There are 4 nested groupings, the coarsest first. Each group lies inside one group of the grouping before and may be the whole of it. The rows also spread widely along 18 directions, which tell nothing about the answers.
Known rows, each followed by its group in each grouping:
[  1 -21   6   5   7   8   6   8  13  12  -5   1  -6   3  -1  10   2  -1
  13   3  -1   7  13  17 -10  20   3  -2  -1  16   0  10 -12  -3   4 -19
  -2] -> k_678 Robeb Gab k_695
[ 17  -2  13  -5  -8 -25  13   5   2  -4  -4  -4  -7  -1   4 -15   3   8
  10   9  -1  -2  17   5 -11  15   1  16  -2   0  -9   4 -21  -1  -2   4
  -8] -> k_196 vomok kat k_643
[ 11  -3  11   7   3  -5   4  10 -12   7  -3 -10  14   2  -3  -7  11  -9
   3   9  -8  -6  19   1   9   5   9 -10  -3   1   1  -2  -9   4   6   9
  23] -> k_196 pum poma k_28
[ -4  21  -4  -1  14  15   8  -9   2   3  -3  11  27   0 -10   7  25   1
 -11  -5  10  -6   8  -4   9 -31 -18  -3   7 -17  19   5  25   6  10  11
  -2] -> k_678 Nuvo Sot k_995
[-13 -13  -8  -3  -2   6  -3   6  23   2   5 -19  12   9   1  34   7   5
  12   3  -3  -4  -8  -3  20  15   2   9  -8   7   2   8  11  18  -7   2
   7] -> k_196 vomok Mas k_426
[ -3  -1  -3  -2 -13  -9  -2 -10  -1 -18  16   8  -3  -9   1   7 -17   5
   5   2  -4  -3  -4   1 -17   5   3   4   2   3  -2   1  10  -5 -11  13
   6] -> k_678 gupun zerog k_543
[ -2   2   4   0 -12  -2   1  -5   7  -4  -7  29   0   5   7   3  -9   8
  -6  11  -6   5  -3   2 -24  19   9   3   6   0   9   1  -6 -15  -3  14
  -7] -> k_196 vomok miz k_672
[ -5 -16   0   9  -6  21   0 -16   4  -7   7  -2 -11 -22  -4 -12  -1 -12
   7   0   9   1  -8   1  -4  -9  -3  -3  20   8 -13   7   5   8  19  -5
  -2] -> k_196 Pefeg naf k_320
[ -2  16 -11   2  -7  -5  14   7  -7  -1 -19   7   4   6   8  -5   5  -5
 -18  -1   3   3  -5   6   6  -1  -6  20  -1  -7   5 -11  -5  -1  -4  -3
 -17] -> k_196 nedun puv k_613
[  5  -2  -6  -5  -2   2   1  -4  12  11  -4  -5   8  -5  -4  -3   1   3
  -2  -5   4  -2 -12 -13  12   3  -5  11   3  -4 -13   5   6  20   0 -10
  -1] -> k_473 defo zed k_312
[-14  -9 -14  28  -5   4  19   2  -9 -12 -18  -2   1  -5  -4   6   8 -16
  -9  12  16   1  16   0   5   8   6  22   2   8   6  20 -24  12   4  -3
   0] -> k_473 sog luniz k_399
[  3  -9   3  15   6  17  12  -3  -1   4 -15   0  14  -4  -8 -12  23 -14
   1   7  12   1  27  -3   7  -4  -6 -12  10  -2   0   9   0  10  29   1
   8] -> k_678 gupun zerog k_955
[  2   7   0  -2   5 -12  -1   7   1   7 -11  -1  -2   2  -4   5   5  16
   0   4  -4  -4  -5  -8  11  -9   1  16  -6  -4   6   4  -3  10   2   8
 -12] -> k_196 Pefeg nudul k_781
[  4  16  -2  -5  10  -6   9   1  -8  12  -8  -5  15  13   1   1   7   1
  -6 -10   2   8   9   2  19  14 -10   2 -11  -6  -3 -11  -4   6  -2  -8
   2] -> k_196 pum poma k_582
[  8  -5  17  -7  14  -8   7  16  -7  -9  -8 -19  -7   3  13  10  20  14
  29  16 -16  12  16  31  12   1   2  -7 -18  12  24  -6 -20 -10   2  10
  -1] -> k_196 Pefeg naf k_251
[  0   1  -3  -5  -5   0   9 -13   9  -2  -6  -6  13   4   3  12   5  21
   7   1   2   9   2   2  12   9 -11  18  -3  -1  -1   5   5  13  -1   1
  -4] -> k_473 defo zer k_759
[-16  12 -21  29  -7   5   5 -19 -23 -10   1   8  30  -9 -11   9  -1 -14
 -20   3   9  -9  18 -10   0  -8   1  10   8  -4   4   8  14   6   8  22
  25] -> k_678 mit genog k_730
[ 21  -7  18  -1  -2 -19   7  -3 -10  17   8  -2 -17  10  -7 -35  -8   0
   1  -4   0   1  15  16 -19   4  -8   7  10   1 -22   0 -16  -8   8 -27
  -7] -> k_473 defo gur k_337
[ -5   3   5   3  -9  -6   9  10   6  -1  -6  -3 -11   4  10  -8  -6 -10
  -2   9   0  -3 -13   6   8  21  12   7  -3   2  -8  -7 -20   7   0  -5
 -10] -> k_473 sog vuz k_342
[ 14  -6   5  -1  -6  -5   5 -10  -9  14 -13 -14  -4 -13   6 -13   6  10
 -11   3 -18  -4   7   0   4   2  10  15  -1  -2  -9   8 -24   3   1   5
   0] -> k_473 fik radol k_810
[  5   9   6  -9  -9   0   6  12   5  -3  -9   3   2 -13   7  10   0   4
  18   7 -13   3  -5  -4  11   9  14  -5 -12   7   1 -12   1   7  -3  18
   3] -> k_196 vomok Mas k_426
[ -5  -8 -14  -7 -22 -11 -14   0   1   2 -10 -22  -9  -2   9   0  -5  17
  -2   4 -17 -10 -12   0  12  -6   4  23  -3   3 -13  -6  11   2   8  14
 -14] -> k_473 fik radol k_810
[-13   2   1  -1   9  22  11 -12   1 -12 -13 -15   1  -9  13  11  18   2
   2   5   2  19 -13  -3  35   2   0  -5  -6  -1  11   1 -12  18   5   4
   0] -> k_196 Pefeg nudul k_781
[  8  12  24 -14  -9   1   2  -1  13  11  21   9  -7  -6   2  -1 -11   3
  18  -2 -20 -10  -7  21 -12   1   9 -10   5   5 -11 -14   6  -9   5   8
  -5] -> k_473 defo zer k_759
[ -6  -6  -6   2   0   2  -7 -15  -2   6  -7  -8  -9   5   1 -11   4   8
  -6  -3   5   1   2   2   4  -6 -12   9  10  -3  -9   2   2  -1  26  -3
 -16] -> k_196 pum poma k_582
[  3  -2 -15  -7 -10  -6  -6   4   3   6 -28   1   6  -7   1   2   3   5
  -4  -1  -7  -6  23 -24   0  15   3   8  -9  -1 -13   2   4  -3  12  20
  -3] -> k_678 gupun zerog k_955
[-11  -8 -11  10   0   9 -11   3 -11   6  -6   1  -4   3  -7   8  -9   1
  -2   4  -4   7 -16   3   7 -13   5  -4   0  10   6  -3  13   5   4  -7
   5] -> k_473 sog luniz k_399
[  0  -2  16   3  -8  -2  15  14   3 -13   1  12   1  18   1 -12  10 -12
  -9  14   9   5  -9   7  -6  -4  -1  -1  12  -9  16  -4  -2   0 -12  -7
  -8] -> k_196 Pefeg nudul k_781
[ -3  11  17  14  16   0  11 -17  -7  -3  22  15  10  15   6  -5   5 -10
 -18  10   0  -2  -8  21 -14   4   3 -10  11 -11  25   7 -21 -10  -8   1
  13] -> k_196 nedun puv k_613
[  4 -25 -11  -6   0  -2  -9 -18 -22 -11  -6 -12   2   3  -4   9  -3  25
   3  -1  -3  26  11  -8  -1  -9 -16   0  -5   6   6   9  21  -1 -10  -5
  17] -> k_678 Nuvo Sot k_995
[ -8 -10  -4  12   6  11  -4  -9 -13 -28  10   2 -10 -23  -9 -12   4 -17
  16   9  22   0  -4 -11  -1 -22  -2 -22  10   6   7  11   7  11  16   5
  16] -> k_473 sog luniz k_399
[ -6   6 -25  -3  23   5 -16 -15   4  13 -20  -4  31   4  15  14  12  12
 -14   0  -8   0  -4  -3  16  18  -8  -2 -14  -7  12   0   2  -4   7  12
  12] -> k_678 gupun zerog k_955
[ -7 -16  -4   9  -3  -6  -2  -3  -8 -15   7   1  -2  16   0   2 -16   4
   4   8   8  19 -13   9  -3  10  -6  -4   0   7   4  -2  11   6 -12 -16
  12] -> k_678 gupun zerog k_543
[  5  15  -9 -10  15   3   8  -4  -1   4   0   2   1 -18   9  -2   7 -12
  -6 -14  -3  -5  -4  17  -9   2  -7   7  -6   0   3  -1 -17 -12 -12 -13
  -7] -> k_473 sog luniz k_399
[ -9  -4  -8  13   0   5  11  -9 -12 -23   6  -8  -5 -11  -4  -9   0 -14
  14   0  25   9   5   3   9   2 -11  -1   3   8  -8   4  -1  17  11 -11
   8] -> k_473 sog vuz k_342
[  8  -5  24  15   0 -13  17   8  -9 -14  10   0  -7   2  -5 -23   7 -21
   0  18  14  -6  11  -6  -5   0  11 -11   8  -8   5  10 -22  11  -1   1
  13] -> k_678 mit genog k_730
[  6  -4   0  -6   0 -19   3  13   4   9  -4 -18 -10  -1   3  -2   4  -4
   7  -3  -6 -12  21   4   1  19   4  11 -10   4 -16   1 -17  -3   4  -2
  -6] -> k_678 Robeb Gab k_695
[ -9 -19  12  15 -12   2  -3  -3  -2   9  20   3 -13  13 -17  -3 -11 -22
 -12   0   2  -9   9 -20 -12  10  16 -12  15   2 -15  15  -1   6   4  -3
  16] -> k_196 nedun puv k_613
[ -3 -24 -16  11  -4  -6   5  11 -19 -21 -13 -29  10   3   1  -1  17 -17
 -13  11  10   4   9 -17  21  -3   0   6  -6  -2  11   8  -4  14 -18  -3
  24] -> k_678 Robeb Gab k_695
[  6   0   6  -7 -13 -10   5  -9   1  13   0   3  17  22   8   2 -13  11
  -6  -1 -14  11   5   8  -6  40   0   5  -4   1 -14  -9  -1  -5 -12  -5
  11] -> k_473 defo zed k_312
[  2  -4   8   1  -8  -4   6  -9 -15  -6   9 -27   3   0   6 -11   3  -8
  -7   2  -6   1  -4  -3  22   5   6  -2   1  -6 -10  -6  -8  12  -6   4
  19] -> k_196 pum poma k_28

New rows. What belongs after each?
[ -7  12   1 -21  15   6  -5 -19  12  14   1 -20   9  13  14   2  23   7
 -15 -13  -7  -2  -6   2  22   5 -16   0  -2 -18  -3  -5  -1  -3  10   2
 -12] -> k_196 Pefeg nudul k_781
[  2   6 -22   6  11 -19  -4   5 -27  -2  -7 -14   6  -4 -11   4  -4  -1
  10 -10  11   4  25  -9  13  -3 -14   5 -18   7  -9  -3  12   9   6  -5
  16] -> k_678 mit genog k_730
[ 11   2  15 -22 -10 -14   6  20   7  -3 -14  -1 -12  -3  11  12   0  22
  21   8 -23   8   2   6   1  11  11   7 -18   9   4 -11 -10  -6 -11  14
 -15] -> k_196 Pefeg nudul k_781
[ -3   6  -4   7  10 -11   1  -2  -8   6   0   4  -1   1  -4   5  -9   2
   0  -2   2   0   6   4  -1   8   0   4  -7   3  -2   5  -5   1   0  -5
   4] -> k_678 Nuvo Sot k_995
[  8  26  18 -10   0 -13  19   6   0 -11   9 -15   8   2  15 -11  18  -3
   7  10  -6 -12  -5  26  18  -8  -3   4  -3 -13   9 -17 -10   1  -2  14
  -6] -> k_473 defo zer k_759
[ -7   5  -9   1  -7   0  -5  -8   2 -18   3   4  -7 -23   4  -6  -4  -7
   4   4   7 -12  -8  -9  -6 -10   1   0   6  -2  -4   1   8   2  12  18
  -4] -> k_678 mit genog k_730
[  3 -12  15  -7   4   5  -6   4  -2  15  12  -9 -10   1   7   4  -4  -5
   6  -1 -26   1   3  22  -8   9  13 -22  -3  11  -1  -9  -6 -19  -3  -6
  10] -> k_678 Robeb Gab k_695
[-11 -12   6   7  -8 -10  -5   3   3  -7  16 -15  -8  19  10  -5  -2  -9
  -2  16  -7 -14  -8  28  -8   8   5   4   8   2   3  -2  -8 -11   3   0
  -1] -> k_473 sog vuz k_342
[  7   2  21 -13  -6 -18  -5   3   0   6   9 -20  -5  13  14  -5  -2  13
   1  10 -24  -7 -15   7  15   8  14  -4  -6  -7  -2 -13 -11   0  -6  15
   3] -> k_196 pum poma k_28
[10 -4 16 -7 -4 -9 12 14 -4 -8 -9  0 -5 12  2 -7 17  4  7 11 -1  5 18  4
  1  1  0 -7 -7 -2 12  0 -8 -3 -2  4 -5] -> k_473 fik radol k_810
[ -2  14   2   4   7 -15 -11   7  -3  16   6  -1   6  22   3  -9  -5   0
 -14   6  -7 -13 -21  15   5 -11   0   0   3 -11   6 -16  10  -3   5  -2
  -3] -> k_678 mit genog k_730
[ -4 -14  10  -7  18   8   3  -6  -8 -12  14 -20 -19   3  -3  -1  11  -6
  17  -8  14  19   8   0  15  -4 -13 -27  -5   3   2   3   1   8   3 -20
   6] -> k_678 Robeb Gab k_695
[  9  10  24  -5  -8  -9  14   8   5  12 -10   8   1  20   3 -11   7  10
  -7  11  -7   4  -3   1   5   5   7   2   4 -13   6  -8 -10   4   0   6
 -12] -> k_196 vomok miz k_672
[  7  -4   0  -2   9 -18  -9   6   8  12  10  -8   2  -2   9   3  -4  -1
   6   5 -16 -16  -1  18 -13  23  10   7  -8   7  -4   3 -18 -12  -8   1
   8] -> k_196 vomok kat k_643
[ -1   2  -8 -14  19   2  -3  -7 -14  10  -8  -5   2   7  -2  11  10   0
 -14 -19  -1  13  18 -15   7   5 -12 -12 -15  -6   3   4   1  -7 -11 -11
   7] -> k_678 Nuvo Sot k_995
[ -9   5  -2 -13   7  -5  -6  -6   8 -28  23   1 -10   5  17 -12   0 -10
   6   3  13  -4 -26  22 -12   4 -16 -10   4  -5  10  -9   2 -14  -7  -7
 -10] -> k_473 sog vuz k_342
[  6   6   1   4   3  -7   9  21  -4   9 -11  -2  17   8  -3   3   7  -6
  -4   6  -2  -1  -1  -2  18   3   7  -1  -9  -3   8  -8   2  13 -11  -2
  12] -> k_678 Robeb Gab k_695
[  3  31  12   5   2 -26   8 -15   3   5   6  16  17  21  11 -19  -4  12
 -24  13  -1 -15 -17  14  -4  10  -1  15   9 -27   7  -7 -11  -1   0  15
  -8] -> k_678 gupun zerog k_543
[-10   0   9  12   4 -14  -2   5 -12   4  16 -13  -6  19 -11  29 -10  17
  17   8 -11   1   4   7  19  -2  12   2 -12  11   9   4   4  14   2  12
  13] -> k_196 nedun puv k_613
[ 17  11  13  -7   7  -3   9 -15   6   2   0  15 -15 -31   6 -19  -5   3
   3  -2   0  -3  -7  -6 -16   3   5   0   4  -6  -7   8 -25   2   2   1
 -10] -> k_678 mit genog k_730
[-18  -9 -13   5  -6  11   2   6 -10  -3   0   5 -10  10 -12  12  -2 -23
 -17 -12   8   6   7  -9  -7   1   0  -4   1   5   0   5   7  -5 -13 -18
   0] -> k_473 sog luniz k_399
[ -9   0   2   6  12  -5  -6   3   5   0  11  12 -14  11  -9   6  -6   2
  12   1  12  -2  -3   2  -5   1  -3  -6   1   5   5   8   3   3  14  -4
  -8] -> k_196 nedun puv k_613
[ -6  -9 -12   0  -3 -13  -9   9  -5  -2 -15 -13 -14  16   3  -8  -2   8
   4   5   6   5  -2   7   9   2 -10  11  -5   4  -5  -6   3   1  14 -10
 -17] -> k_473 sog vuz k_342
[ -1  -2   8  -5  -4  -6  -3  15  12  17  -3 -11  -3  15   7   2   0  -8
   3   4 -10  -5  -2  -1  14  27  12  -8  -8   2 -13 -10  -7   4   5  -1
   2] -> k_196 vomok Mas k_426
[ -6  12   9   5   8  29  17  -6  -6  -5  -8   8   7 -10  -1  13  13   9
   5   5   1  20 -18   5  30 -23   3 -13  -3   0  25  -2   5  22   0   3
   1] -> k_473 fik radol k_810
[-25 -14  18   6 -15  15   0 -12  18  -7  29   9  -7  26   4  12 -13  -9
  -9   9  -3   2 -20  15 -14  16   9 -17  18  -1   4   3  11  -7  -7  -3
   2] -> k_678 Nuvo Sot k_995
[  8   2  -2  -2   7 -12   1   0   8   6 -25  -8   5  -7   4   8   9  35
   8  16  -6  -3  -5  -6  19  -9   0  22  -8  -5  11  12  -7  19   9  18
 -12] -> k_678 Nuvo Sot k_995
[ -5  -3  -1   3   1   2  15  -3 -21 -13  -1 -12  -5   8  -1 -11  13 -18
 -11  -7  16  15  12  -4  15   2 -10  -6  -3  -4  -1   1  -7   7  -7 -19
   6] -> k_473 fik radol k_810
[-13  22   1   5  -9   5  11 -10 -19 -14   5  22  -4   3  -3   0 -10  -3
  -2  -4   6  12   4   9  -3  -7  -4  -6   3   1   4 -13  10  -8   5   6
  -6] -> k_473 defo gur k_337
[ -2 -11   4  -5 -17  -6   9   6  17 -27   1 -10  -5   2  17  -6  13  -5
  -1  20   3  -8 -18   2  -1   3   2  13   8  -7  11   4  -9   4  -9  12
 -12] -> k_196 nedun puv k_613
[ -1  13   2 -19  -3  -5   4 -13  -9 -11  -2 -17  -4  13  12 -32  24  -9
 -14  -9  12   0   8  -4  16  -7 -24  -8   3 -23 -10 -15   7  -6  15   1
 -16] -> k_473 fik radol k_810
[ -6 -26  -6 -11 -18  -1  -8  15  15   6 -11 -13 -19  15  -2  14  -2  14
   1   0  -8   3  -8  -6   4  -3   0  17  -1   7  -5   5  12   4  -3 -11
 -23] -> k_473 defo zed k_312
[ -3   6   0  -2   8   6   0   9  13  -4   6  18 -17 -19  -7   2   0  -6
  10  -3   8  -8 -15   4 -12 -18  -2   4   6   5   6   6   1   0   4  -6
 -21] -> k_196 Pefeg nudul k_781
[-17   6  -8  16  -5   4  -6  12  -2   3 -11   6  -1  -5  -1  -3   8 -26
 -18   9  -2 -23   4  -8   1  -5  16   1   7  -2   2   1  -6  -6  20  20
  -4] -> k_196 Pefeg nudul k_781
[  7  15  -8   2  -3 -15   1  11  -1  28 -12  -5  26  14   4   3   5  -1
 -14   0 -17 -15  11  13   6  15   3  20  -7  -4  -7 -12  -2  -5   1   5
   5] -> k_196 vomok Mas k_426
[ -2   6  -3   0  -1   3   2 -12   7  -6 -13   4   2 -17  12  -4   2  14
   3  11  -2  -1 -15   1   7  -2   3   5   4  -4   5  -1  -3   7  14  18
  -9] -> k_678 Robeb Gab k_695
[ -2 -11  -6   7 -19   2  -9   8  16  -5   0  17   0  -7   5 -14 -11 -13
   2  14   1 -15 -17   9 -23   9   8  -1  14   7  -7  -2   9  -7   9   4
  -3] -> k_473 fik radol k_810
[  3  -4  -7  15  -7 -10  -1  -3 -15  -4   4  -5  19   2   4 -14 -13 -13
   1  11  -1   1  -1  11   1  21   2  -2   0   8 -10  -9  -1   2  -2  -3
  32] -> k_473 defo gur k_337
[-24  27 -14  22   2 -10  12 -25 -26 -27   7   9   4   5   6  -8  -9  -7
 -16   3  23   8  -9   8   8   3  -8  12   5 -10   6  -6  -6   4   5   7
   0] -> k_196 vomok kat k_643
[  0 -15   9  12  10  -5 -16  -5 -19  17   7 -11  -2  19  -7  -2  -9   9
   5   9  -9  11  -4   0  14   0   7 -20  -1   7   0  -3   6   8  12  -6
  27] -> k_196 vomok Mas k_426
[ 11   0 -10   2  10   0  -8  -2 -18  24 -19  10  22   7  -9  -6  -3   3
 -16  -5  -4  11   6 -18   3  10  -2  -7  -7  -1  -1  -1   6   5  -5 -10
  24] -> k_473 sog vuz k_342
[-23 -12   2   1  -8  13  -2  36  23 -14   8 -10 -16   2   4  22  11 -32
   9  10  -2 -16 -15   4  10   0  18 -10  -2  10  10  -1   1   1  -5   5
  -9] -> k_196 Pefeg nudul k_781
[ -9   6  11  10  -5  -3   6  -6  -3  -9   8   3   4  10   1  -2  -3   4
   5  14   3   4 -12   9  10   0   2  -1   7  -2   5  -6   5  11   9  10
   4] -> k_196 Pefeg nudul k_781
[-10  -9  -9  -5 -18   0  -5  17  20 -13  -8   3  -7   3   8   2  -7  -3
  -1  11   4  -3 -36  -6   4   0   6   6   4  -1   4  -9  16   9 -10   0
 -15] -> k_678 Robeb Gab k_695
[-10  -4 -26   0 -10   5  -7   6   7  -3 -13   6  20  -2   8  13   9 -13
 -27   1  -9 -13  -3  -1 -14   5   1  20   3  -2  10   4   5 -17 -14   9
  -1] -> k_196 Pefeg nudul k_781
[ 20   1  12  -9  -5 -22   6  10  -1  11   2  -9   8   4 -12 -18  11  -3
  -8  -3  -1 -14  15 -20   1  -3  -3  12   3 -13 -13   5  -2  10  -8   0
   5] -> k_196 Pefeg nudul k_781
[  4   6 -10 -14   6 -10  -6 -10  15  12 -19   7   7  -5   8  16   7  28
   6  -3 -10  -4  22  -4 -12  25  -5  18 -12   1  -3  10  -9 -13  11  20
 -15] -> k_196 vomok kat k_643
[  0  -9 -11  10   7  11  -3 -24  -9  -8  -6   9  -1 -27  -1  -4  -8   9
   1   3   6  11 -12  -8  -4  -7   0   1   7   5   4  12  -1   9   6   0
   9] -> k_678 Robeb Gab k_695
[  5 -14  -3   1  -4 -25  -9   6  -9   6 -15 -10  -1  22   5  -9  -7  11
 -14  12  -6   4  -4  -8   3  12   2   9  -5  -5  -1   1  -5   2  -8  -5
   5] -> k_678 Nuvo Sot k_995
[ 16 -16  -3   4   8 -12  -6  -8 -15   9  10 -20  18   6  -6 -16   1  -1
  -2   2  -3   0   0   8  -1  -1 -11   2   3   1  -6   4   4   7  -9 -19
  31] -> k_473 sog luniz k_399
[  8   0  14   2   3  -1  12  -4 -13   4  10  -5   6   7  -6 -11   4  -5
   3  -2   1   7  14  12   2  -2  -6 -11   5  -2  -4  -7   5   2   2 -10
  13] -> k_678 Robeb Gab k_695
